All groups share one centre, and each spreads out both ways along 10 directions, with some noise.
In the rows, zero is written as 128.
Known rows, each followed by its group:
[126  38 164 110 133 160  48 155 117 118 121 150 155 162 138  86 113] => W
[136 128 117 147 103 116 103 122 101 110 162  67 119  95 114  93 135] => J
[ 64  56 127 120 126 108  93 167 147 121 104 180 163 116  98  91 138] => B
[128 138 194 117 113 112 122 136 117 111 130 117  89 131 125  85 113] => W
[134 132 102 158 155 123  73 130 125 124 149 131 136 113 136 149 114] => B
[121 131 102 136 137 121 187 134 126 136 159 196 117 141 155 193 114] => W
[134  95 110 124  99 148 120  95 103 153  86 139 172 159 139 123 183] => J
[111 112 104  84 140 104 123 127 157 102 146  65 141  99 108 105 199] => J
[110 113 146 150 111 151  77 143  85 138 134 172 123 100 164 122 141] => W
[152 121 141 142  80 121 145 114  86 118 154 107 115 148  92 133 167] => J
[133 161 126 174 127 110  86 119  94 124  94 108  95 105 199 141 153] => B
[117  94 189 106  85 109 117 134 116  86 151 128 103 190 121 104 145] => V
[140 135 151 123 142  72 126 123 130  94 116 105 105 138 125  85 116] => B
[140 130 107 132 164  94 125 121 141 130  88  87 130 110 136  99 116] => V
[115  84 162 147 132 137  50 144  89 131  89 192 142 138 167  96 128] => W
[ 99 114 156 150 108  80 104 150 105  94 109 147  98 104 146 108 176] => B
[180 168 151 113 170 171 144 112  90 155 163 172 123 122 140 168 129] => V
[161 197 141 123 177  78  93 105 103  99 143 108  95  85 174 121 157] => B
[107  99 155  85 135  97 156 144 180 113 118  88 125 159 101  65  83] => B
[100 170 117 108 118 132 140 121 109 138 159 155 130  60 136 150 219] => J
[168 186 176 127 155 158  48 101 131 156  89  87 132 159 112 125  82] => W
[133 118 114 109 144 138  45 120 102 111 177 124 161 102 140 134 196] => V
[142 109 104 169  97  96 102 109  93 122 115 119 152 152  83 121 138] => J
[137  99 145 121 125  85 147 137 150  93 131 106 114 185  66 144 154] => J
[135 130 115 108 131 145 142 128 123 122 193 129 144 112  71 153 174] => V
[109  60 135 128 132 119 117 160 150 115  92  85 120 122 131  59  77] => V
[ 76 138 142 128 133  87  41 141 138 106 115 113 115 106 197  88 131] => V
[138 185 151  99 188  60 154 122 164 109 127 136 104 139 116 115  73] => W
[110 108  89 167 140 158  87 162 161 125 153  96 114 115 149 173 102] => B
[116  99 162 109 154 129 115 158 161 121 143 128 123 151 134  78  10] => J
[111 135 138 130 135 136  72 130 115 138 105 123 128 105 172 117 158] => W
[149 143 110 125 127 135 137 116 143 126 141  74 116 156 111 187 182] => J
[101 181  88  91 203 111 101 128 195 134 150 126 155 115 129 182 136] => V
[164 138 162 106 164 109 100 112 101 117 148 157 135 143 123  94  95] => B
[131 166 151 163 140  25 106 130 109  74 111 155  93 104 126 117 160] => B
[ 80  28 128 128  92  93 101 152 140 113  98 128 168 137  65  51 123] => B
[142  94 163 167 133 164  49 169  89 107 207 131  93 108 134  97  33] => J
[ 92 146 137  87 168  93 111 137 151 126 132 146 137  89 119  97 130] => B
[ 99 136 101 134 136 139 104 146 136 133 159 125 133  92 117 154 130] => J
[160 198 128 105 217 131  96 116 122 141 169 158 126  87 160 136  75] => V
[151 145 193  82 175 106 105 135 125  96 130  97  73 145 193 122 180] => J
[147 154 141 103 192 158 126 140 155 139 158 133 117 127 156 129  49] => V
[ 92 136 106 136 119 129 131 142 162 141  98  66 105 103 170 130 137] => V
[127 159 158  86 177  74 160 126 126 100 139 162  87 105 204 109 155] => W
[119 107 100 168 118 163  64 131  97 148 163 139 156  99 124 121  86] => B
[115  82 125 136 135 117 104 144 103 116 132 159 126 119 169 108 133] => W
[105 134 101 150  96 128  74 122 127 117 191 115 150 136  90 160 137] => V
[154 157 157 123 127 135 154 128  91 117 190 154 109 120  88 132 111] => V
[115 120 146 130 147  76 127 137 113 116  95 196 120 135 147 127 137] => W
[ 78 139 121 149 121 142 100 144 121 153 131 178 140  72 148 104  73] => J
[122 153 132 146 103 143 162 132 100 134 170 143  92 110 146 156 117] => W
[ 99 132 151 139  90 115 157 147 142 119 126  93  86 110 135 103 105] => W

New rows, each followed by its group:
[135 113 161 106 144 110 121 140 132 103 143 108  92 146 128 146 189] => J
[126 125 219  96 121 165  76 150 137 129 110  99 101 145 128  79 114] => W
[ 84 135 134 159  79 133 101 140 122 129 127 114  98 124 163 133 120] => V
[106 151 130 111 157  79  45 115 156 100 138 128 146 179 142 137 108] => V
[ 69 103 106 109 104 100 141 132 154 129  92 139 161  99 115 102 196] => J
[126 185 122 113 181 141 134 139 139 139 185 168 113  91 154 162  83] => W
[140 134 160  98 170  73 111 128 130  93 117 132 107 147 130 154 222] => J
[139 123 108 161 106 115  85 114  68 128 129 118 140  86 123 109 189] => V
[150 129 145 101 160 182  93 119 107 160 161 149 150 146 152 121  85] => B
[128 107 125 149 123 159 126 144 157 136 120  92 106 173 157 159  79] => B
[143 128 122 119 154 137 118 118 124 143  99 119 111 161 222 151 121] => W
[ 82  92 145 151 110 162  54 167 132 134 131 141 143  98  97  93  80] => W
[108 132 106 154 179 124  65 169 167 102 145 104 106  86 176 144  91] => B
[ 69  64 115 129 138 125  81 161 146 141 104 181 172 119 106 109 108] => B
[142 165 152  80 206  95 109 123 131 109 128 162 121 122 176 121 149] => W
[ 98 159 119 165 142 117 126 141 121 148 132 205 124 106 131 169  81] => W
[140 105 162 123 188  73  86 145 154  95  89 138 106 184 142 130 108] => J
[ 95  89 109 117 153 168  86 149 157 156 125 164 168 130 150 125  80] => J
[131 166 184 125 119  99 113 124  88 107 158 191  94 149 131 122 113] => V
[ 89 101 136 150  72 109 141 138 125 136  91 135 132 130 128  72  90] => J
[175 132 180 139 112  93 127 121  87  85 160 111  85 161  99 121 146] => J
[122 115  99 149 158 150 115 137 140 158 127 160 155 126 109 167  84] => V
[112 139 167  95 149 130 133 148 146 120 168 169 119 125  97 138 125] => W
[137 112 129 134 152 160  58 114  77 161 111 220 183 129 172 101  83] => J
[157 115 135 130 161  82 130 108  78 118 101 189 119 168 210 129 152] => W
[141 122 154 142 130  66 110 135 113  75 132 123 103 129 107  89 115] => B
[119 149 135 116 118 108 198 143 131 110 173 129  69 108 179 133 112] => W
[148  98  99 171 152 155  50 145 123 115 136  91 123 130 181 157 120] => B
[114 133 128  98 168 152 112 127 156 161  99 182 149 148 168 153 113] => J
[104  88 148  91 153 104  75 145 157  99 110 115 135 150 149  89 142] => V
[ 87 145 128  89 166 186 127 146 163 172 138 181 142  97 187 137  78] => J
[126 105 143 153 150 133  61 147 133 125  70 118 100 145 234 127 100] => B
[101 131 118 134 143 112 129 148 144 124 145 150 119 117 129 123  77] => W
[157 143 156 151 135 118  76 110  78 128 136 171 136 131 110 118 108] => W
[ 78 158 124 154  88  73 103 125 121 113 128 125 111 103 127 126 165] => V
[120 106 122  98 119 206 109 109 106 192 155 162 190 136 108 130 118] => B
[170 157 129 111 160 106  96  76  80 142 112 167 168 134 151 110 160] => J
[166 170 156 133 134 137  74  99  58 130 153 129 103 115 190 120 137] => V
[114 129 147 180  78 110 112 142  84 108 111 139  78 105 163 148 192] => B
[153 185 127 121 151  87 144 118 146 106 158  77  86 129 103 152 138] => J
[ 71 123 132 128 122  77  44 144 168  93 121  89 127 146 158  95 110] => V
[127 130 112 126 134 128 102 106 114 155  86 146 158 141 168 121 135] => J
[110 128 153 124 131 166  51 143 148 147 103  79 127 118 139 104 108] => W
[ 68 128 133 127 142  98 124 146 162 145  65 190 134 127 153 126 105] => J
[145  90 135 107  76 170 140 104  84 133 151 139 158 160 101 128 192] => J
[124 151 136 141 143 110  94 124 124 136 112 149 128 139 157 141 105] => V
[117 100 144 119 140 143 104 135 135 143 116 172 154 145 143  68  29] => J
[103  97 152  90 123 190 109 142 120 143 157 152 138 102 173 103 146] => J
[125  88 175 144 135 125  65 172 105  96 166 139  96 116 132  65  42] => J
[ 72  91  95 138 143 137 105 158 175 155 100 156 169 120 123 120  53] => J
[120 125  97 122 182 139  47 128 128 146 145 135 180  85 156  82  61] => J
[ 91 142 144 109 112 137 129 144 136 139 137  81  92  79 166  96 128] => B
[127 182 118 103 163  98  91 111 137 116 172 112 131 111 125 148 157] => V
[150 147 158 149 187 134  70 154 135 117 165 114  77 140 166 148  40] => J
[143 133 152 155 128 115  83 119  83 110  98 153  97 135 195 152 187] => B
[139 128 139  85 165 151 150 143 134 122 188 152 112 135 168 148 116] => W
[110 116  97 157 131 118 103 136  84 123 166 181 130  85 154 136 132] => W
[146 148 132 116 208 122  87 137 160 115 110 134 112 146 185 153  98] => B
[130 138 140 142 152 137  79 130 111 138 142 181 136 138 145 137  75] => V
[152 191 151  95 165 137 130 120 123 115 208 127 111  99 102 129 100] => W
[143 140 138 177 140 134 106 137 131 136  87 160  94 171 187 201 109] => B
[132 113 114 123 151 169  77 148 120 119 191 141 142  97 131 155 151] => B
[149 140 186  65 182 110 125 136 147  96 140 105  76 156 161 149 206] => J
[ 58  81 170  85 128  69  98 172 151  69 144 164 128 109  97  70 179] => V
[ 89 161 100 149 161 128  83 144 137 151 114 149 123  45 178 128 114] => V
